The rows of a group lie close to one hidden flat surface of 8 dimensions, which passes through zero. Surfaces can cross.
In the rows, 128 means zero.
Known rows, each followed by its group:
[ 87 176 132 174 109  59 117 152 147 125 168  96 105]
R
[138 135  87 170 150  77 129 147 153 129 154 127 132]
V
[114  99 104 146  86 119 132 148  91 179 120 123 173]
Y
[188  80 104 108 155 137 152 106 134 152  93 156 146]
R
[124 102 149 138 145 200 108 116  89 123 103 135 144]
R
[ 99 113 130 149  47  85 160 133  93 141 159 141  76]
Y
[142 164 143 164 114 149 140 130  69 107 107 130 122]
V
[107 126  94 140 165 124 144 147 104 163 122 102 151]
R
[119 129 142  80  92 149 159 151 145 173 134 117  72]
V
[139 121 120 152  85  80 116 118 129 119 132 159 116]
M
[111 114 127 173 121 174 123 140  67 129 123 132 138]
R
[132  75 140 176 180 113  71 105 157 135 129 125 132]
V
[181 137 122 107 134 128 176 118 126 143  98 146  60]
Y
[109 100 141 139 161 174  99 113 103 113 110 135 142]
V
[ 69  77 136 168  85  98 145 148  84 178 154 107 140]
Y
[ 81 119 141 130 125 123  87 135 149 123 144 114 175]
M
[177 170  81 151 156 145  74 135 145 108 110 143 101]
M
[190 156 107 139 107 116  94 132 147 142 100 150  82]
M
[ 98  84 128 185 173 147  88 133 128 136 140 128 100]
V
[189 135 150 146  97 118 119 129 125 169  89 129 125]
Y
[106  80  87 172 132 120  87 102  91  81 135 181 147]
V
[167 126  86 154 202  90 118 124 168 111 130 127 170]
V
[108 104  45 103 134 113 203 142  95 122 158 146 150]
M
[ 86  89 137 112 154 133 131 131 128 166 126 100 160]
R
[128 121 129  78 160 120 134  97 178  76 153 144 115]
Y
[113 128  97 137 160 126 138 140 103 153 112 114 142]
R
[144 113 133  68 112 141 188 118 119 144 114 136 117]
M
[115 167 146 128 123 156 142 167 138 143 152  89 136]
R
[138 192  89 116 129 147 176 158 112  91 131 140 138]
V
[136 100 139 218 177  86 126 127 124 161 135 100 109]
Y
[178 146 118 154  95 110 147 130 114 130 122 147  92]
R
[108 100 146 179  95 156 146 182 127 162 183 100 175]
R
[139 127 137 126 186 135  76 122 186 122 117 113 174]
M
[160 165 112 128 200 173 133 146 163  94 122 140  92]
V
[153 155  94 145 201 167 102 117 118  75 103 145 125]
Y
[113  66 108 163 120  79 134 103 114 124 149 153 123]
Y
[192 125  78 108 108  65 170 119 153 132 123 166  96]
Y
[141 183 112 161 144 162 102 149 112 112 132 119  81]
M
[142 175 156  88 129 141 162 110 149  72 147 128  95]
M
[122 195 122 103 114 115 154 159 167 113 166 104 113]
M

New rows, each followed by its group:
[146 148 106  80 155 160  82 146 179 157 101 120 157]
M
[138 138 146 147 107 202  87 114 100  52 133 168 134]
R
[123 135 119 125 134  69 126 132 185 120 161 123 136]
R
[123 112  43  96 116 124 178 138  92 126 136 158 130]
M
[138 122 141 126 190 134  94 129 174 141 117 102 175]
M
[144 140 113 157 165  87 101 135 181 113 145 115 173]
Y
[113  54 165  82 105 131 154 135 164 179 145 118 169]
R
[130 148 115  68  64 154 166 149 137 118 148 149 128]
R
[116 146  95 127 113 120 172 175 135 163 152 124  82]
V
[117 149 116 131 134 138 138 158 159 129 155 131  66]
V
[155  74 161 145 109 118 111 111 175 110 157 154 150]
R
[157  58 103 150 142  86 136 118 132 177 114 134 172]
Y
[155 125 119 105 179 125 129 117 147 125 109 114 196]
V
[ 96 142 158 126 151 140 132 124 145 100 157 111  93]
Y
[126  92  98  83  75 148 135 122  94 150 104 170 127]
M
[136 149  56  67  92 142 104 150 149 137 117 159 131]
M
[112 116  74 161 168 181 133 164  92 123 142 130 198]
R
[139 169  60 162 118 100 136 166 119 136 150 130  98]
M
[114 123 116 128 150 146 116 151 129 168 121 104 150]
M
[138 139 145 183 176 137 115 126 110 125 112 103 166]
V
[103 163 168 116 154 164  98 125 152  87 143 109 129]
Y
[130 138 160 151 107  96  93 138 166 143 144 101 171]
Y
[153 109 112 113 124  99 134 129 155 158 113 136 140]
M
[ 98 101 110  80 129 155 157 126 109 127 126 143 129]
Y
[ 36 141 183  98 106 127  90 110 117 115 135 102 105]
R
[135  69  81 124  99  85 166 133 104 180 123 149 151]
Y
[124 157  72 130 111 101 139 138 109 106 139 148 120]
R
[146 159  86 121 159 118 129 135 172  80 147 153 113]
V
[185 125  85 126 140 105 177 136 127 156 103 149 109]
V
[164 145 120 183 136 110  70 109 131  78 117 156 138]
Y
[165  82 115 104  99 103 126  94 132 121 112 172 135]
Y
[118  99 133 129 159 172 156 156 103 193 110 103 115]
V
[106 138 162 130 157 147 155 146 133 153 137  85  92]
Y
[107 125 177  77  92 215 113 111 106 104 105 151  80]
V
[161 166 121  97 193 176 122 122 159  98 115 117 127]
M
[201 120 160 101 119 119 138 107 171 164  95 138  51]
V
[127  97 155 146 171 144  69  93 145 106 120 132 141]
V
[130 156 176 143 123 154 135 100 106  71 137 132  80]
M
[108 112 149 156 154  64 111 104 123 169 102  99  94]
R
[109 118 149  87  70 100 136 144 159 174 127 117 145]
M
[122 152 192 154 116 142 141 142  92 178 110  66 142]
V
[138 107 128 168 110  44 153 138 162 168 167 105 118]
Y
[ 73 129 142  94  96 153 134 129 109 112 150 130 117]
Y
[122 104 100  89 175 110 181 133 160 147 146 116 123]
Y
[ 48 114 144 118 133 141 119 149 137 129 172  94 176]
Y
[133  98  95 153 164 134 162 157  93 204  99 104 153]
Y
[121 158 155  77 102 139 175 136 142 137 137 116  70]
Y
[ 98  83 151 170  77  61 120 102 114 104 149 158 145]
M
[157 124  82 136 100  70 156 145 150 148 143 151  77]
V
[137 151 133  44 131 108 168 132 172 168 113 100 111]
R
[121 126 122 210 130  80  96 137 137 120 158 130  94]
V
[142 111  11 125 148  87 161 129 113 100 137 184 138]
Y
[152 114 137 118 101 153  72  89 113  83  97 176 155]
Y
[126 115 104 156 156 158  88 113 101  96 118 154 134]
M
[121 147 189 177 157 123  99 112 144  84 148 105 120]
M
